There are 8 hidden switches. A switch that is on adds its own fixed numbers to the row, and there is some noise. The rows also spread widely along 13 directions, which tell nothing about the answers.
Some rows, each with its switches (1 for on, 0 for off) after it:
[-0.87  0.13  0.38  0.53 -0.67 -0.49 -0.81 -2.34  0.46 -0.78  1.59 -0.89
 -0.51 -0.20  0.45 -1.31  0.48 -0.78  0.85  2.06 -1.31  1.21  0.88  0.74
  2.16  0.75 -0.98  2.25]	0 0 1 1 0 0 0 0
[ 1.07 -1.01 -0.76  1.49 -0.54  0.95 -2.10 -0.55 -0.34 -0.94  1.09  0.96
 -0.06 -0.77 -0.36 -0.76 -1.52 -4.50 -0.27  0.83 -2.88  1.90  1.94 -1.24
 -1.24 -0.45 -0.92 -0.16]	0 1 1 1 1 0 1 1
[-1.65 -0.36  2.65  1.32 -1.25 -1.29 -1.25 -3.51  1.94 -1.05  1.57 -1.12
  1.21 -0.31  0.20 -0.89  0.61 -1.56 -0.87  2.77  0.81  0.78  1.90  0.80
  1.94 -0.03 -1.42  2.31]	1 1 0 1 1 0 0 0
[ 0.34 -0.68  0.61 -0.64 -1.90 -1.19 -1.58 -0.28 -0.80  0.21  0.02 -3.12
  0.36  1.92  2.18 -1.22  0.15 -0.15  1.34 -0.45  2.14  0.21 -0.18 -0.90
 -1.39  0.72  0.72  1.40]	0 0 1 1 0 1 1 0
[ 0.67 -3.01  0.34 -1.49 -0.08 -0.46  0.78 -1.57 -0.78  0.71  0.42  1.29
  1.52  0.31  1.64 -0.71 -0.58 -0.57  1.34  1.48  0.20 -1.38 -0.04  0.95
  0.05 -0.49  0.08  1.20]	0 0 0 0 0 1 1 0
[-1.47 -0.76  0.11  2.27 -0.73  1.63  1.72 -0.99 -0.73 -1.57 -1.42 -1.14
  1.69  0.24  0.33 -2.21 -0.82 -2.82  2.05  2.37 -0.27  1.20  2.84  1.91
  3.25  0.76 -3.42  4.53]	0 0 1 1 1 0 0 0
[ 0.31 -0.17  1.14 -1.66 -0.51 -1.11  0.40 -0.55 -0.31 -0.11  0.55 -0.18
  0.28  1.11  0.99  0.80  0.84  0.69  1.32  1.96 -0.28 -1.41 -0.58  1.53
 -0.46  0.58  1.06  1.11]	0 0 1 1 1 0 0 0
[ 0.01  1.15 -0.69  0.85 -1.58 -1.89 -0.11  1.24 -1.63  0.31  0.16 -2.31
  0.38  2.08  1.07 -0.80 -0.10  0.22  1.07  1.25 -1.67 -0.33  2.03  1.41
 -2.13  1.06 -1.85  0.76]	1 1 0 1 1 0 0 0
[-0.04 -0.25  1.16  0.17 -1.31  1.19  0.11 -1.14 -0.89 -0.10 -0.31  0.25
  0.79  0.42  1.08 -1.00  0.03 -3.60  1.40  2.45 -2.25  0.48 -0.30  0.26
  0.54  0.22 -2.00  0.22]	0 0 1 0 1 1 1 0
[-1.32  2.16  1.25  0.67 -2.36  0.44 -0.87 -1.20  0.85  0.40  2.16 -2.11
 -1.25  0.85 -0.51 -2.28  0.61 -1.40 -0.34  0.78 -1.71  2.45 -0.02 -0.89
  0.37  0.50 -2.67  0.41]	0 1 1 1 1 1 0 0
[-0.20  1.52  0.09 -0.58 -1.41 -1.42 -0.98  1.42 -1.08  0.59  1.42 -1.18
 -0.99  2.08  0.47 -1.00 -0.50  0.77  0.61 -0.44 -2.07  1.23 -0.48 -0.71
 -2.09  2.00  0.42 -0.23]	0 1 0 1 1 1 1 0
[ 0.56  0.41  3.02 -1.87 -1.27 -0.02 -0.59  0.64 -0.40  0.22 -0.04  0.12
  1.73  2.35 -0.21 -0.27 -0.49  0.48  1.75  1.01  0.70 -0.96 -0.81  1.13
  0.51  1.31  1.68 -1.08]	0 0 0 1 1 0 1 0
[-1.36  4.64  0.78  0.93  0.43  1.05 -2.56  1.76 -0.61 -1.17 -1.38 -1.28
 -0.36 -0.46 -0.70  1.93  0.61 -2.50 -0.22 -2.99 -1.36  1.99 -2.24 -2.03
 -2.63  1.46 -1.27 -0.63]	1 0 1 1 0 0 0 0
[-0.61 -1.47 -0.17 -0.43 -1.39 -0.36  0.76  0.71 -0.86  1.69  2.40 -1.21
 -0.74  1.65  0.36 -3.63 -1.21  0.67 -1.08 -0.30  0.06  1.71  0.95 -0.93
 -1.14 -0.08 -0.12  1.03]	0 0 0 1 1 1 0 0
[ 1.57 -1.36  0.93  1.73 -0.47  0.64 -3.48 -1.40 -0.11 -2.77 -0.29 -0.33
  1.28  1.06  0.65 -1.83 -1.12 -3.39  1.51  3.34 -0.71  2.14  2.63  1.29
  4.09  0.24  0.07  1.48]	0 1 0 1 1 0 0 0
[ 1.06 -0.48  0.22 -0.07  0.74  1.06 -1.80  2.06 -0.87 -0.31  0.88  0.71
  1.29  1.08 -1.26 -0.37  0.24  1.70  1.27 -0.51  0.94 -1.49  0.77  1.68
  0.97  0.19  0.82  0.19]	0 0 1 0 1 0 0 0
[-1.18 -0.06 -0.02  0.16 -1.25 -0.34 -0.57  0.54 -1.34  0.37  0.03 -3.33
  0.54  1.29  1.50 -3.01 -0.07  0.56  1.88  0.67 -0.24  2.15 -0.54  0.59
  1.28  2.50 -1.27  2.88]	0 0 0 1 0 0 1 0
[ 0.38 -3.30  2.01  0.12  0.15  1.55 -2.02 -0.84 -0.41 -0.61  0.63  1.37
  1.38 -0.46  0.21 -1.83 -1.14 -3.37 -0.22  1.67  0.33  1.72  0.28 -0.43
  1.94 -0.17  1.05  0.45]	0 0 1 0 1 0 1 0
[ 0.91  1.50  0.81 -0.65 -2.98  0.57 -1.80  3.29  0.67  0.27 -0.59 -4.35
  0.60  0.63  1.03  1.12  2.40  1.52  0.05  1.28  0.77 -0.50 -2.37  0.68
 -3.04 -0.11 -0.28  1.05]	0 1 0 1 1 0 1 1
[ 0.69 -2.37  0.41  0.66  0.18  0.37 -1.91 -0.30 -0.98 -0.85  0.07  1.39
  0.68 -0.13  0.82 -1.04 -1.04 -3.18 -0.69  2.36 -1.62  1.23  1.27  0.28
  0.55 -0.38  1.00  0.32]	1 0 0 0 1 1 0 1
[ 0.53 -1.03  1.80  0.22  0.10  0.55 -2.62  2.13 -0.83 -1.32 -0.34  1.70
  0.31  1.61 -1.09 -1.43 -2.72 -1.99 -0.34 -1.17  0.99  2.46  1.09 -1.70
  0.62  1.47  4.11 -0.44]	0 0 0 0 1 0 1 1
[-2.19  2.44  2.02  0.54 -0.73  0.73 -1.40  0.90  0.07  0.33  0.82 -0.59
  0.04 -0.88 -0.76 -0.82  0.30 -1.35 -1.80 -0.43 -1.10  2.01 -0.76 -1.28
 -1.08  0.46 -2.51 -0.82]	0 1 0 0 0 1 0 0
[-0.62  1.89  0.41  0.37  0.34  1.19 -3.40  2.25 -1.34  0.77  1.09 -2.06
  1.84 -0.75 -0.56 -0.41  1.69  1.42  1.57 -1.41 -0.52 -0.03 -1.67  1.02
 -0.07  1.84 -2.21 -0.23]	0 0 1 1 0 0 1 0
[ 0.62 -0.62  0.66 -0.44 -0.65  0.52  0.80 -0.06 -0.22  0.71 -0.52  0.21
  1.61  1.36  0.13 -0.39  0.02 -0.66  0.28 -0.46  1.48 -1.38 -0.17  0.41
 -0.95 -1.12 -0.70  0.52]	1 0 0 0 1 0 0 0
[ 1.70 -0.72 -1.18  0.67 -0.44  2.83  1.27  0.76 -0.20 -0.72 -1.27  0.42
  1.33  1.05 -0.01 -0.56 -0.14 -0.87  1.96  1.12 -0.55 -1.30  0.77  1.96
  1.24 -1.70 -1.84  1.99]	0 0 0 0 1 1 0 0
[-0.52  1.87  0.88 -0.35 -1.51  0.44  0.87 -1.19 -0.63 -0.07 -1.13 -0.77
  0.68  1.40  0.49 -0.01 -0.45 -2.33  2.47 -0.81 -0.58 -0.01 -0.60 -0.80
 -0.66  1.09 -2.10  0.80]	0 0 1 1 0 1 1 0
[-0.95  1.78  0.69  0.77 -0.16  1.48 -0.98  0.54 -0.26 -0.66 -0.55 -0.71
  0.59 -0.95  0.39  1.25  1.95 -1.53  0.05  0.43 -0.89 -0.26 -1.36  0.13
 -0.63 -0.26 -2.62  1.22]	0 0 1 0 1 1 0 0
[ 0.07  0.48  1.18 -0.55 -1.36 -0.96 -1.16  1.44 -0.99 -0.43 -0.63 -0.85
 -0.58  2.12  0.91 -0.88 -1.24 -0.89  0.89  0.24 -0.22  1.59 -0.40 -0.90
 -0.70  1.95  2.22 -0.08]	0 0 0 0 0 0 1 0

New rows, each followed by its switches (1 for on, 0 for off):
[-1.53  0.70  0.33  1.55 -0.34  0.53 -0.14 -0.02 -0.91 -0.87 -0.40 -0.51
  0.90  0.27 -0.11 -1.29 -0.35 -1.51  0.83  1.64 -2.08  1.32  1.46  1.38
  1.69  1.54 -1.83  2.41]	1 0 0 1 1 1 0 1
[ 0.60  0.11 -0.04 -0.69 -1.66 -0.76 -0.26 -1.17 -0.01 -0.77 -0.69 -1.64
 -1.49  1.81  1.55 -0.65 -1.02 -2.37  0.32 -0.76  0.49  1.75 -0.09 -2.26
 -2.00  0.05  0.53  1.47]	0 1 1 1 0 1 0 0
[ 0.84 -1.02 -0.07  0.86 -0.57  0.12 -3.45  1.24 -1.08 -0.97  0.98 -0.31
 -0.26  1.14 -0.15 -1.09 -1.11 -1.79  0.30  0.94 -1.58  1.53  1.80 -0.22
 -0.31  1.32  2.32  0.02]	1 0 1 1 1 1 1 1
[ 0.04 -0.49  1.30  1.01  0.76 -0.12 -3.39  0.27 -1.52 -1.12  0.96  1.31
  0.39  0.36  0.11 -0.85 -0.39 -2.36  0.11  2.40 -2.30  0.85  1.63  0.78
  1.25  1.12  0.84 -0.82]	1 0 1 0 1 1 0 0
[-0.92  2.81  0.65  1.45  0.62  1.03 -1.93  0.15  0.41  0.18  1.65  0.26
  0.70  0.39 -2.50 -0.85  0.02 -0.17 -0.08 -3.24 -0.42  1.28 -0.24 -0.82
  0.42  0.58 -1.98 -0.58]	1 0 0 1 1 0 0 0
[-1.06  0.93  0.74  1.54 -0.69 -0.09 -2.43  1.67 -1.86  0.35  0.45 -1.55
  1.47  0.89  0.01 -1.25  0.47 -0.82  0.70 -0.12 -0.55  0.02  1.23  0.07
 -1.01  1.54 -1.81 -0.40]	1 0 1 0 1 1 1 0
[-1.55  1.24  1.95 -1.46 -1.39  1.29  1.81  1.58 -0.17  1.24  1.26  0.01
 -0.18  0.51 -1.73 -1.09  0.24  1.41 -0.01  1.22 -0.81 -0.12 -0.62  1.41
  0.25  0.77 -0.61 -0.34]	0 0 1 0 0 0 0 0
[-0.50  0.21 -1.22  1.54  1.58 -1.11 -2.94  0.09 -1.06 -0.95  0.51 -0.36
  0.27  0.12  0.68 -0.88  0.23 -0.02  0.80 -1.63 -0.21  1.48  0.28 -0.07
  0.71  1.40 -0.09  1.97]	1 0 0 0 0 0 0 0
[-0.16 -0.48 -0.22 -1.30  0.04  0.53  0.55  0.83  0.12  0.68  2.01  0.10
 -0.43 -1.55 -0.14  1.54  1.26  1.42 -0.89  1.14 -1.27 -1.85 -0.42  1.07
 -2.71 -1.37 -0.17  0.87]	0 0 1 1 0 1 0 0
[ 0.01  1.62  0.26  1.34  0.00  0.72 -2.09 -1.35  0.45 -0.38  1.57  0.28
  0.51  0.33 -1.22 -0.62  0.43 -1.11  0.67 -0.57 -1.53  0.39  0.52  0.23
  1.35 -0.22 -2.02  0.03]	1 0 0 1 1 1 0 0
[ 0.79  0.95  0.77  0.74  0.45  1.25 -3.16  0.72  0.42 -1.27  1.25  1.44
 -0.37 -0.16 -1.07  0.05  0.13 -1.13 -0.22  1.04 -2.68  1.30 -0.19  0.29
  1.26  0.04  0.13 -0.67]	0 1 0 0 1 1 0 0
[-1.21  0.58  2.14 -0.15 -1.57 -0.67 -1.60 -0.47  0.38 -0.26  1.47 -1.28
 -1.47  1.26  0.08 -2.39 -0.27 -0.81 -0.67  1.04  0.33  2.63 -0.02 -1.26
  0.89  1.10  1.36  0.24]	0 0 1 0 0 0 0 0
[-0.62  0.19  0.32 -0.95 -1.28 -0.48 -0.85 -0.30 -0.42  0.68  2.52 -0.61
 -1.69  1.45 -0.07 -2.40 -0.30  0.66  0.76  0.25 -2.01  2.26 -0.99 -0.65
  0.62  2.35  1.24  1.11]	0 0 1 1 1 1 1 1
[ 1.42  0.20  0.51  0.55 -0.47  0.93 -2.51  1.43 -0.70 -1.29 -2.00 -1.65
  1.74  0.62  1.38  1.00  0.47 -1.85  2.00  1.57 -1.03  0.02 -1.00  1.59
 -0.35  0.86 -0.63  1.02]	1 1 0 1 1 0 1 0
[-0.63 -0.63 -1.18  1.51  0.15  0.03 -1.51  0.40 -1.07 -1.05  1.32 -1.04
 -0.77 -0.45  0.87 -1.17  0.08 -1.06 -0.03  1.62 -2.09  1.62  1.58  0.25
  0.04  0.49 -0.62  2.50]	0 0 1 1 1 1 0 0
[-2.10  0.44  2.52  0.25 -0.28 -1.45 -2.05  0.29 -0.79  0.94  2.97 -0.26
  1.35 -0.73 -0.59 -0.33  0.28  0.00 -1.24  0.80 -0.57 -0.28  1.28 -0.08
 -1.82  1.34 -0.58 -1.15]	0 0 1 1 1 0 1 0
[-0.29 -0.47  1.75 -0.85  0.05 -1.59 -2.87  0.29 -0.92 -0.47  0.18 -1.17
  0.74  0.62  1.66 -0.71  0.72  0.35  0.07  1.23  0.93  0.89 -1.05  0.29
  0.52  1.22  1.53  0.70]	0 0 0 0 0 0 0 0
[-0.35  0.77 -1.45  0.36 -0.56 -1.49 -0.19  0.60 -1.04  1.86  3.03 -0.63
 -0.59  1.30 -0.14 -2.19  0.51  1.86 -0.07 -1.34 -1.25  0.18  0.45 -0.28
 -1.72  0.14 -1.56  0.01]	0 0 0 0 1 0 0 0
[ 0.06 -0.14  1.78 -0.61 -0.85 -1.06 -0.49 -3.20  0.34 -0.26  0.25  0.07
  0.64  1.81  1.08 -0.81  0.36 -1.75  0.84 -0.71  2.07 -0.46 -0.20 -1.25
  0.55 -0.38 -0.41  0.90]	0 0 1 0 1 1 0 0
[ 2.22  0.21 -0.18 -0.51  0.37  1.23 -2.03  0.43 -0.74 -0.93 -1.40 -0.03
  0.76  1.05  0.80  0.41  0.05 -1.85  1.73  0.26 -1.62  0.78 -2.07  0.91
  0.33  0.23 -0.03  0.41]	1 1 0 1 1 0 0 0
[-0.80 -0.03  2.56  0.05 -2.09  1.62  1.02 -0.66  0.24  0.11  0.16 -0.22
  1.03  0.95 -1.57 -1.60 -1.49 -2.42  0.82  1.43 -0.09  0.51  1.40  0.50
  0.83  0.45 -0.71 -0.44]	1 0 1 1 0 0 1 0
[ 0.62  0.62 -0.89  0.72 -2.49 -0.44 -0.48 -0.47  0.78 -0.10  1.80 -0.79
 -1.38  2.15 -0.83 -2.52 -0.88  0.20  1.51  0.64 -1.41  1.57  1.82  0.00
  1.03  0.84 -0.12  1.03]	0 1 0 0 0 0 1 1
[ 1.82 -1.43 -1.58  1.24  0.08  1.26 -1.64  2.60 -2.31 -0.75 -0.83 -1.14
  1.45  1.56  0.94 -1.65 -0.99 -0.86  1.97  0.92 -0.69  0.02  2.31  1.83
  0.60  0.05 -0.62  1.59]	0 0 0 1 1 1 0 0
[ 0.78 -0.26  0.53  0.17 -1.10  0.17 -1.81  0.22 -0.43 -0.79 -0.63 -0.97
  0.28  1.36  1.06 -1.27 -0.04 -1.68  0.29  1.24 -0.10  1.45 -0.32 -0.18
  0.71  0.20  0.35  1.03]	0 0 0 0 1 0 0 1
[-0.65  1.30  1.45 -0.58 -2.14  0.30  0.60  1.33 -0.52  0.06  0.94  0.66
  0.06  1.34 -1.70 -0.81 -1.60  0.03  1.26  2.48 -2.82  0.01  2.06  1.64
 -0.01  1.79  0.07 -1.01]	0 1 0 1 0 1 1 1
[-0.64  1.57  1.35  0.68 -0.11 -0.72 -0.10 -0.91 -0.02 -1.31 -0.65  0.65
  1.58  0.17  0.21  1.55  0.04 -1.70  0.81  1.04 -0.68 -1.05  1.33  0.88
 -0.17  0.08 -1.29  0.70]	0 0 0 1 1 0 0 0
[-0.35  0.72  1.54  2.20 -1.42 -1.60 -3.50 -1.15  0.85 -1.36  1.03 -1.97
  0.88  0.59  0.63 -0.57  1.46 -0.85 -0.20  2.69  0.19  0.34  2.06  1.00
  0.99  0.10 -1.18  0.79]	1 1 0 0 1 0 0 0
[-1.23 -0.32  2.76  1.32 -1.04 -0.61 -3.10 -2.43 -0.67 -0.32  2.05  0.03
  1.74 -0.16  0.11 -2.01 -0.91 -3.86  0.00  1.80 -1.14  1.51  2.46 -0.66
  0.69  1.04 -2.14 -1.00]	0 1 1 1 1 1 1 0
[ 1.65 -0.44 -0.56 -3.04 -1.38 -1.41  1.46 -0.33 -2.61  1.21 -0.31 -0.86
 -1.02  3.59  2.90 -1.50 -0.67 -0.67  2.39  0.39 -1.76  0.14 -2.02 -0.18
 -2.01  1.04  0.75  0.28]	0 0 1 1 1 1 0 0
[ 0.75 -1.47 -0.42 -0.36  0.37 -0.15  0.71  0.16 -2.24 -1.01 -1.53  0.30
  1.10 -0.05  2.13  1.35  0.06 -2.52  1.81  3.90 -3.22 -1.26  0.61  2.63
 -1.11  0.37 -0.65  1.53]	1 0 1 1 1 0 0 0
[-0.42  1.58  1.34 -0.91 -0.51 -2.43 -1.18 -0.92  0.22 -0.76  0.37 -0.69
 -0.64  1.04  1.02  1.26  0.61  0.55  0.60  1.30 -1.01  0.07 -0.62  0.72
 -0.45  1.44  1.73  0.63]	1 0 0 1 0 0 0 0
[ 1.82  0.51  1.06  0.79 -0.21 -0.38 -4.65 -1.75  0.10 -1.16  1.18  0.70
  0.37  0.13  1.01  0.32  1.02 -3.44  0.00  2.11 -2.43  0.71 -0.51 -0.52
  0.48 -1.20 -0.55 -2.10]	0 0 0 0 1 0 0 0
[-3.74  2.90  2.05  0.65  0.08  0.96  0.15  0.85  0.11 -0.35  1.32  0.34
 -0.49 -1.22 -2.26 -1.05 -0.88 -0.46 -1.24  0.19 -2.55  3.32 -0.12 -0.12
  1.06  2.36 -1.84  0.49]	0 1 0 1 0 0 0 0
[ 0.32 -0.95  0.58 -1.47 -1.16  0.52  0.75  0.80 -0.25  0.75  1.41  0.68
  0.30  0.85 -1.28 -1.22 -1.28  1.27  1.42  2.59 -2.50 -0.13  0.62  2.65
  0.78  1.28  0.93  0.18]	1 1 0 1 0 0 1 1
[-0.57  1.30  0.64  0.17 -0.79  0.19  1.25 -2.66  0.15 -1.46 -0.48  1.01
 -0.78  0.77  0.28  0.16 -0.38 -3.25  1.75  2.38 -3.88  1.08  0.24  0.64
  1.32  1.24 -1.53  1.49]	1 1 1 1 1 1 0 0
[ 1.46  0.41  0.64  0.73 -0.75  2.27 -2.86  2.58  0.23 -0.40  0.64 -0.36
  0.60  0.56 -1.31  0.67  0.92 -0.09  0.58  0.79 -0.49 -1.16 -0.06  1.03
 -0.45 -0.47  0.61 -0.99]	1 0 1 0 1 1 1 0
[ 0.34  0.82 -1.35  2.02 -0.61  2.39  0.23  1.34  0.71 -1.60 -1.02 -0.67
  0.28 -0.03 -1.67  0.76 -0.56 -0.99  1.83 -0.72 -0.50 -0.14  2.04  1.12
 -0.12  0.08 -1.54  2.60]	1 1 1 1 0 0 1 0
[ 0.03  0.67  3.49 -1.81  0.55  0.39 -1.53 -0.62  0.83 -0.55  1.95  3.24
  0.69 -0.66 -1.47  1.55 -0.07 -0.41 -0.77  2.11 -2.17 -0.53 -0.90  1.11
  0.69  0.11  1.48 -2.05]	0 1 0 1 1 1 0 0
[ 1.18 -1.44  1.83 -1.20 -1.02  2.61  0.97 -0.77  0.77 -0.27 -0.68  1.44
  1.79  0.40 -1.00 -0.51 -1.70 -1.99  1.61  1.03  0.25 -0.10 -0.21  0.93
  1.46 -0.77 -0.27  0.33]	0 1 0 1 0 0 1 0
[ 1.68 -1.58 -2.25 -0.47  0.32 -1.09 -0.82 -0.24 -2.23  1.51  1.21 -1.30
  1.04  1.07  2.09 -1.08  1.05  0.35  1.68 -0.33 -1.05 -1.37 -0.43  1.13
 -2.12 -0.19 -1.72  0.98]	1 0 1 1 1 0 0 0
[ 1.08  1.40  1.43 -1.35 -0.32  0.31 -2.85  0.76  0.31  0.20  1.42 -0.13
  0.19  1.61 -0.93 -0.05 -0.09  1.23  1.17 -2.28  0.68  0.15 -1.59 -0.64
 -0.05  0.76  1.77 -1.48]	0 0 0 1 0 1 1 0
[-0.85  0.91 -0.90  2.70  0.58  0.89 -0.89 -0.33  1.13 -2.47 -0.06  0.50
 -0.67 -0.49 -0.72  0.70  0.19 -1.83 -0.17 -1.31  0.01  1.01  2.03 -0.84
  0.31 -0.27 -1.15  3.37]	0 1 1 0 1 1 0 0
